Every row belongs to one group in each of 4 separate groupings. Each group adds its own fixed numbers to the row, and there is some noise. The rows also spread widely along 15 directions, which tell nothing about the answers.
In the rows, 128 means zero.
Known rows, each followed by its group in each grouping:
[153 174 105 181 149 137 107 197 116 151 123 103 115 121 118 131  74 118
  99 138  77 156 163 138 181 138 108 105 133 112 176] : k_742 (1) T S
[133 100 124 105 195 130 145 114 138 164  55 100 149 103 109 191  60 113
 112 162  94 124 115 137 132 205 218  64 113 109 102] : k_726 (2) N E
[160 122 155 135 154 129 132 158  94 101 172  75 125 125  96 172 144 125
  94 152 150 117 156 118  90 186 171 122 117 106  96] : k_703 (4) Z E
[121 133  98 111 185 108 142 108 151 115 115 128 115 132 137 138 129 100
 134 123 118 138 134 132 116 152 178 125 128 107 128] : k_726 (4) Z X
[146 132  76 139 178 114 113 122 175  91 134 175  82 114 186 165  91 146
 137  98 144 112 115 133 139 143 142 172 144 149 131] : k_553 (1) R Q
[163 113 148  55 133  98 194  98 225 108 125 118 107  85 169 191 136 107
 119 117  90  88 114 148 121 145 191  99 102  88 123] : k_742 (3) N Y
[159 141 101 148 124 125 105 166  90 124 129 186  31 192 157 121 111 178
 112 124 152 139 158 122 137 101  74 176 166 132 185] : k_553 (2) T Y
[171 135 149  99 144 150 101 131 138 165 118 138  99 122 131 166 146 125
 168 153  82  78  86 141 186 128 160 105 116 133 111] : k_703 (5) R X
[137 109  93  75 189 143 125 114 110  93 159  67 204 150  70 121 128  67
  93  89  77 179 159 125  67 110 148 106 179  90 119] : k_553 (3) T S
[194 143 146 115 168 122  77  31 189 100 119 149 141 143 122 139 105 108
 121 130 126  93  83 135 126 141 167 110  62 106  46] : k_703 (5) N Q
[123 122 157 127 100 129 131 103 154 125 112 181 135 142  91  68 139 140
 106 117 106 116 116 124 113 124 111  98 100 130 118] : k_742 (0) T Y
[127 168 121 133  92 151 112 116 109 150 131 143  94 151 111 102 201  72
 149 155 150 143 107 114 130 108  91 154 126 145 130] : k_726 (0) Z E
[ 76 139 137 156  96 123 169 148 200 125  71 165 149  70 125 127  94 136
 125 114 126 121 124 104 132 143 161 120 158 152 133] : k_742 (0) Z S
[115 134  93 132 162  96 149 100 129 135  87 141 122 171 101  97  96 101
 128 115 115 160 158 118 101  95 148 110 154  89 159] : k_742 (5) T X
[127 144  93 134 168 146 124 132 108 125 105 148 115 159  95 107  85 119
 107 123 110 141 134 126 120 133 120 108 150 122 135] : k_742 (1) Z S
[ 96 155  95 132 177 122 128 156 152 107 122 177 112 127 135 119 126 138
 147  89 112 140 150 118 135 164 144 167 149 126 137] : k_742 (3) N Y
[127 106 107 174 140 103  92  67 145 130 112 106 173 127 130 113 122 113
 108 119 140 151 125 117 116 130 137 131 110 137 113] : k_703 (4) T X
[159 138  92 142 164 116 124 119 110 130 147 153  76 174 116 119 110 144
 142 121 139 106 116 125 134  91 125 114 145 117 145] : k_553 (3) N S
[175 124 138  62 144 115 125 130 127 114 126 115  76 154 172 171 143 101
 125 131  95 143 141 153 139 119 140 108 129  98 160] : k_553 (1) Z Q
[ 88 149 130 161 172  89 117 142 148 113 152 173 150 115 114 106 144 165
 181  88 117 101 144 102 147 149 192 139 119 113 115] : k_742 (1) Z Q
[182 129 145 144 102  98  97  99 105 127 177 153  29 161 179 164 209 146
 185 168 197  60  91 105 130  88 137 173 113 149 114] : k_742 (3) R X
[126 143  96 174 132 130  61  85 124 138 106 148 157 142 127 146 102 164
 142 108 175 116 124  85 130 105 134 188 166 144 102] : k_703 (1) Z Y
[111 117 134 133 153 109  92 147 129  80 155 160 152 132 135 121 139 181
 127  87 130 128 166 102 103 147 157 177 158 134 119] : k_553 (1) T X
[151 166 109 106 132 145 146 153 122 143 151 114 125 140  78 133 143  84
 115 135 103 136 141 122 117 131 135 134 138  93 124] : k_553 (0) T Q
[118 140 125 158 209 103  76 138 115  98 168 120 148 141 116 119 155 117
 188 106 121 137 143 112 132 109 195 124 147 120 114] : k_726 (0) N X
[ 93 176  93 182 109 141 164 153 158 118 124 131 142 103  98  69 131  63
  78 120 115 185 151 127 126 170  79 143 118 137 147] : k_742 (5) Z S
[107 171  67 190 189 182  45 131 105 164  90  99 211 126  57  95  59  92
 124 116 102 173 125 108 163 118 129 125 172 142 108] : k_726 (4) Z X
[127 106 122 192 149 112 124 107 129 124 152 143 147 139  89  67 105 158
 110 100 119 119 117 133 138 117 113  81 109 143 131] : k_703 (5) N S
[ 94 167 139 150  90 130 111 121 205 103 132 187 170  91 119  75 150 127
 145  78 124 130 121 106 153 101 120 165 141 145 117] : k_553 (2) N E
[159 100 123 102 106 151 171 115 101 148 141 137  98 157  77 126 118 155
  89 141 145  80 102 122  92 114 118  99 149 128 120] : k_553 (4) Z S
[109 148  95  83 145 140 118 108 123 105  78 190  99 168 123 143 128 129
 135 109 151 148 150 106  81 127 127 199 194 121 126] : k_703 (0) R E
[126 141 161 138 107  83 135 102 167 133 154 174 100 123 145  83 213 101
 185 137 112  92  87 129 165 110 151  99  67 137 127] : k_553 (1) R X
[148 129 116 171 139 105 152 122 120  87 164 140  74 150 118 125 125 119
 124 132 191 115 128 108  80 104 140 131 136 128 123] : k_742 (0) Z Q
[144 144  74 134 194 140 114  87 167 117 118 120 154 116 103 162  87  76
 155 109 129 115  97 112 109  92 180 128 168 121  88] : k_742 (0) R Y
[197 115 121 128 174 132  99 158 112 113 139 118  88 160 129 154  54 176
  79 114  91 128 160 154 143 123 114 103 142 100 160] : k_703 (5) T Q
[138 157  87 110 173 142 120  93 156 114  92 139 118 139 119 132 108  74
 106 123 110 163 130 141 111 159 126 134 118 111 115] : k_742 (0) N E
[105 128 104  84 146 136 119 184  49 183 125  91 109 153 132 172 197 115
 166 137  92 161 170 127 152 152 144 164 179 111 176] : k_742 (4) Z S

New rows, each followed by its group in each grouping:
[165 134 146 130 125 109 171 169 114 136 158 144  46 154 116 111 143 145
 100 155 103 101 141 150 135 153 116  88  89 102 163] : k_742 (4) T S
[110 165 133 137 125 116 115 175 122 138 141 123 120 129 130  86 171 119
 119 119  78 171 172 143 172 152 108 133 110 107 182] : k_726 (4) Z X
[151 149 127 169 149  99 117 111 189  76 149  97 127 105 161 123 128  68
 125 117 133 154 131 132 131  92 146 114 122 125 138] : k_726 (5) Z X
[119 136 128 131 117 115 146 125 173 130 106 161  89  97 158 135 146 120
 129 136 129 117 111 135 145 161 134 139 110 144 142] : k_726 (4) R E
[134 153 160 120 110 137 125 116 157  98 158 184  82 129 140 111 216 102
 148 150 163  92  90 112 116 160 137 165  90 156  80] : k_726 (4) Z Y
[119 136 151 122  91  89 129 106 145 148  91 135 121 127 153 146 156 124
 125 138 142 140 147 118 131 156 152 156 107 108 133] : k_742 (4) N Q
[113  95 114  72 132 113 155 170 109 151 171 103 131 131 131 121 189 150
 123  78  37 159 183 159 157 133 111 126 143  91 207] : k_703 (2) T E
[139  85 114  91 149 147 108  88 107 173  96 149 114 165 116 116 136 126
 153 125  95 113  79 137 153  96 127  69 132 146 137] : k_553 (3) Z Y
[138 104 171 107  69 120 133  82 156 112  87 173 125 148 117  83 122 146
  57 129 121 135 130 131  90 145  93 108  87 127 124] : k_742 (0) T Q
[157 187 114 201  96 111 103  87 201  86 174 174  98 125 148  59 143 116
 111 107 157 121 105 126 155  91  67 156  76 136 128] : k_726 (2) Z Y
[148 147 151  95 110 148 158 139 147 109 130 129 120 109 104 166 126 117
 114 138 137  94 130 106  94 133 162 137 153 113 102] : k_742 (1) Z E
[161 131 128 122 140  97 115  63 117 119 141 106 132 173 115 108 160  55
 121 142 141 160 124 127 104 111 142 106  91  95 108] : k_553 (2) N Q
[114 105 125 150 155 138 103 142 110 151 137  90 171 108 109 126 140 113
 141 122 100 139 118 119 152 131 149  92 136 149 132] : k_726 (3) Z Y
[145 152 178 177  78 104 139 126 144 125 162 101 133 112 103  98 170  83
 120 151 148 122 122 113 131 112 137  95  82 118 117] : k_742 (4) Z Q
[117 175  80 194 191 135 116 155 126 115 158 134 130 136  74  80 124  73
 158 109 119 153 135 113 129 101 133 117 147 126 132] : k_742 (0) T E
[175 168 145 139 108 160 143 165 102  98 150 136  88 150  72 123 103 142
  54 157 162 114 152 110  84 166  99 137 126 111 109] : k_553 (3) Z E
[134 143 205 160  65 109 147 182 151  89 180 136  96 100 144  99 201 134
 109 141 123 115 139 125 147 157 113 108  80 145 146] : k_703 (3) Z S
[115 156 158 102 116 114 143 140 192 116  95 175 111 106 145 131 146 120
 169 121 110 104 115 111 153 111 180 117 142 123 134] : k_553 (3) Z X
[113  93  24 158 214 125 106 116 110 133 160 111 152 136 124 115 109 142
 113  75 109 161 143 139 124 152 120 158 151 140 147] : k_553 (4) T X
[124 100 142  94  52  92 117  90  68 200 148  91 158 164 120 158 223 153
 156 129 156 120 150  91 120  85 141 184 159  96 141] : k_553 (2) N Y
[126 136 146  83 168 108 122 142 122 123 103 114 128 148 132 168 150 112
 144 123  91 153 174 127 127 154 186 130 145  79 140] : k_703 (5) Z Y
[178 179  87 160 170 121  89 127 155  52 164 116  95 155 154 130 107  86
  90 100 151 180 170 131 108 115  95 182 142 102 139] : k_553 (5) Z Y
[177 118 154  91 146 151 117 145 110  76 151 143  77 159 126 135 128 128
 103 133 127 117 129 131 100 126 124 110 135 129 117] : k_742 (3) Z Q
[129  95 127 136  94  95 179 112  98 155 120  50 159 132  92 140 124 102
  73 146 148 158 161 114  80 123 152  98 143  94 151] : k_553 (4) Z X
[186 113  98 136 152 147 124 114 154 112 149  88 115 100 143 169  91  95
  96 136 119 117 102 145 131 118 133 115 132 139 116] : k_742 (2) R X
[173 132 153  81 113 130  94  76 114  92 171 118 113 168 138 140 203  93
 126 149 162 121 119 112  83 111 139 175 123 120  80] : k_726 (2) N X
[130 145  84 148 157 145  68 139 120 163 163  97 171 117 116 116 144 143
 136  84  66 143 141 137 190 130 101 145 124 119 148] : k_742 (3) Z Y
[136 147 157 135 106  82 166 152 209  90 172 121 142  86 138 121 147 136
 103  85  90 124 174 132 129 126 144 137 113  83 158] : k_742 (5) T Y
[ 94 132 145 145 148 105  68 148 130 147 125 128 157 112 159 154 190 137
 211 103 109 134 147 104 179 119 183 164 154 135 138] : k_742 (5) Z Y
[117 117 102 182  92 132 138 128 185 123 129 126 136  68 163 136 135 119
  89 122 151 133 115 121 133 172 108 175 119 183 125] : k_703 (4) T X
[113  76 177 110  92 136 142 147 115 152 138 156 132 105 109 117 170 175
 138 126  99  85 108 127 144 139 137  98 126 158 131] : k_742 (2) R E
[126 126  92 158 119 118 133 122 115 115 116 196  41 166 161 100 139 127
 121 132 176 141 117 121 115 128  74 160 136 168 163] : k_553 (3) R Y
[167 141  66 146 172 133 105 101 118 153 163 113  91 142 123 149 140  98
 173 124 130 108  98 135 147  76 124 132 140 124 134] : k_742 (0) R E
[ 95 207 116 126 116 115 142 127 205 100  92 189 131 112 128 114 124 120
 116 104 133 139 159 106 121 171 141 204 135 101 113] : k_742 (4) N S
[118 147 128  92 147 121 118 139 104 119  84 129 146 158 101 150  98 133
 122 112 123 158 183 100  97 114 165 141 195  81 144] : k_553 (1) Z E
[143 119 165 108 118 120 147 206 146 113 178 167  49 120 169 123 180 150
 176  99  87  99 121 144 186  74 124  96 154 148 194] : k_553 (3) N Y
[121  95  64  75 142 122 130  23 144 164 116  87 183 138 117 142 169  70
 147 101 111 146 100 128 106  85 152 129 146 111 118] : k_553 (0) Z X
[145 172 128 157 128 115 113 106 140 132 155 155  96 143 125 101 185  83
 153 145 141 122 109 124 146 145 123 151  72 126 103] : k_742 (5) N Q
[180  80 105 104 139 121 146  89  96 170 145  91 115 171  87 111  92 157
  88 107  76 117 120 168 141  74  98  37 115  86 175] : k_703 (0) Z Q
[105 125 150 109 115 124 102  96 130 168  44 165 160 156  97  83 116 136
 125 130  79 145 127 117 145 126 138  85 121 118 137] : k_703 (3) T X
[180 131 135 147 133 108 142  87 155  89 221  96 120 125 117 117 212  51
 124 148 154 108 100 122  88 126 148 128  73 125  79] : k_553 (5) T X
[ 89 157 127 130 122  85 179  75 209 143  94 138 202  80  84 121 101 145
 101 109 113 103 140 108 111 188 195 122  86  70 100] : k_726 (1) Z E
[109 109 140 144  81  95 169 138 157 112 168  85 165  82 134 141 164 114
 124  96 140 135 148 104 116  98 150 133 156 126 152] : k_703 (3) Z Q
[169 183 103 138 151 139 134 156 116  91 179 129  86 168  92 108 129  86
 125 118 141 136 145 113 110  71 113 131 162  97 141] : k_553 (3) Z Y
[147 150  43 112 221  91  93  86 145 170 136  88 162 143 120 137 106 110
 141  79  41 164 150 170 179 131 148 114 103  52 162] : k_553 (0) R Q
[116 123 123 132 177  89 142 107 179  82 165 152 130 108 150 116 169 105
 150 103 119 118 116 131 120 164 182 122  92 133 104] : k_553 (1) N X
[137 106 143 102  92 139 140  78 182 125  86 158 137 116 121 106 126  96
 106 126 119 123  88 123 111 103 119  89 123 151 120] : k_553 (3) T E
[117 147 103 179 164 117 104  99  74 165 161 161 170 195   4  14 123 151
 137 100 104 119 128 114 131  88 107  86 113  91 122] : k_553 (5) R Y
[151  85 128 108 113 159 113 111 128 148 137 111 168 119  96 133 113 155
 105 104  96 108 113 127 133  90 119 106 160 138 126] : k_703 (2) T E
[142 132 106 118  91  94 136  73 173 166 141 102 158 109 131 148 139 163
 127  91 110 104 138 128 158  88 133 146 124  80 152] : k_703 (2) Z E
[109 114 127 105 182 104 181 126 230  82 165 198 118  83 136  98 159 118
 160  79  85  83  89 145 136 163 188  98  89 140 107] : k_553 (4) T Q
[ 99  98  69 181 168 138 127 147  65 157 161  50 183 113  86 128 155  81
 103 139 125 174 150 110 101 195 137 140 128 149 121] : k_742 (3) T X
[136 122 109 183 122 125 193 154 131 146 145 133  86 114  91 119 103 109
 130 136 144  96  97 122 129  86 130  74 151 147 153] : k_703 (0) R Y
[161 150 115  99 104 119  95 116 110 151 139 117  96 175 147 119 173 112
 135 112 101 157 147 137 161  65  83 138 139  95 186] : k_553 (3) Z Y
[165 135  94 153 139 115 169 161  97 153 133 153  13 158 131 151 108 178
  85 163 143 105 153 144 117 195 102 140  93 109 166] : k_742 (0) T E
[ 94  51 114 103 155 110 101 102  83 134 116 124 172 151 129 135 134 192
 128  84 118 139 153 115 102 133 147 139 175 138 142] : k_742 (3) N S
[114 158  92 153 136  87 109 105 125 180 134 103 157 143 112 133 169 108
 178 113 118 139 151 106 146  91 157 156 137  82 147] : k_742 (0) T Y
[ 94 112 151 171  89 103 126 128  89 137 164 109 148 130 117 103 217  92
 170 139 171 139 129  86 113  93 151 147 146 155 123] : k_742 (2) N X
[147 169  68  97 210 135  64 151 141 114 130 168  84 146 180 164 110 164
 154  83  78 137 156 151 182 155 130 193 143 105 150] : k_742 (1) Z Q
[151 231  70 135 146 129 100 122 181 104  96 160  95 151 151 134  91  85
 123 114 129 169 156 119 152 104 110 194 160  86 147] : k_553 (2) Z S
[126 125 159 144  58  99 174 124 141 170 139 122 141 108  89 105 151 157
 102 136 105  97 130 126 134 131 121  96  97 105 147] : k_742 (0) R S
[144 120 155  95  94 146 141 143 126 142 101 136 102 131 122 146 145  98
 117 154 114 130 120 125 118 130 132 114 135 136 129] : k_742 (0) T Q
[126 147  57 166 213 146  95 137 130 112 122 107 147 126 114 116  89  72
 113 115  99 180 141 128 127 158 132 129 138 135 127] : k_742 (3) T X
[ 93  89  67 153 193 110 121  87 157 107 130 150 144 113 143 120 115 146
 157  69 134 126 116 119 120 117 152 131 153 154 135] : k_742 (3) Z E
[118 115 104 142 161 106 125 109 137  88 114 143 100 135 164 140 139  89
 133 123 159 158 134 115  91 145 141 154 142 148 131] : k_742 (3) R Y
[104 125  94 123 184 141  83  96  79 103 153 106 187 163  84 111 180  68
 154 116 146 169 137  91  79 128 168 165 165 130  78] : k_553 (2) Z X
[130 179  70 147 182  92 130 120 136 109 164  96 147 146 113 136 134  72
 145 102 133 165 167 111 115 108 166 164 158  73 134] : k_553 (2) N S
[129 165 116 148 135 127 128 139 133 109 126 174  78 154 132 120 147 124
 128 129 153 133 142 114 121 155 118 174 127 127 128] : k_703 (5) Z Y
[129 145  97 149 194 110  73 100 169 115 168 162 138 121 143 106 151 166
 175  73  90 105 121 138 180 133 148 147  91 114 118] : k_742 (2) Z E
[154 123 187 123 120 152 124 164 152  97 141 107 149  99 103 129 129  95
 106 130 105 122 118 124 131 117 153  72 136 138 110] : k_553 (4) Z Y
[120 142 169 131  93 166 126 138 176 169  90 168 149  85  89 133 136 115
 178 142 109  71  71 100 169  96 168  99 152 167  96] : k_703 (5) T E
[ 91 173  99  86 195  92 116 104 142 132 103 160 158 159 111 130 159 143
 151 103  81 144 177 120 133 217 193 175 101  53 107] : k_703 (2) Z S
[106 180 132 182 150  90  88 101 162 102 143 162 153 149 107  61 155  99
 188  91 136 141 135  97 143  48 151 130 142 110 133] : k_726 (5) Z Y
[ 80 153  96 171 155 106 138 139 131 107 163 141 149 126 104  89 179 103
 130 103 150 158 156 105 105 183 141 175 116 124 118] : k_553 (4) Z Y
[147 159 146 130 135 165  79 135 124 117 131 131 150 144  87 107 131 105
 121 119 112 135 125 117 139 107 122 123 145 126 105] : k_703 (4) Z Y
[140 111 140 137  72 114 119 113 142 158 106 150 112 116 153 144 133 164
 112 134 140 113 119 126 151 139 107 154 119 148 144] : k_553 (5) R Q
[137 146  58 148 196 144  77 118 163 105 106 112 137 120 162 121  90  51
 124  90  80 200 128 152 160 105  95 124 151 142 161] : k_742 (3) R Y
[102 157 175 194  63 132 176 152 169 110 111 145 136  93  87  43 155  37
  84 168 128 160 112 109 117 160 106  71  75 169 121] : k_703 (3) T X
[121 127 119 133  93 104 163  82 205 131 120 148 132  93 147  99 156  92
 107 118 111 130 105 135 134 152 116 121  68 134 132] : k_742 (3) T Q
[124  87 152 103 164 137 103 148 100 103 145  63 159 104 145 181 193  88
 114 147 105 166 153 131 100 221 178 136 110 142  97] : k_742 (0) Z X
[113 100  95  68 120 155 134  93 131 158  91 122 165 122 124 151 136 117
 100 116  94 141 116 130 118 163 125 140 149 137 122] : k_553 (1) Z S
[144 161 173 181 112  97 111 142 157 126 192 103 146  91 113 115 186 141
 135 129 111 102 144 126 165 164 148 125  52 102 114] : k_742 (5) Z E
[122 170 173 127 123 126 105 151 196  88 118 189 152  98 121 125 102 183
 125  98 109  96 147 107 148 161 172 158 123 109  93] : k_742 (2) Z Q
[139 158 117  97 156 122 107 155 117 134 110 142  72 161 150 139 140 119
 168 113  92 147 156 134 164  83 130 125 165  97 188] : k_742 (3) Z E
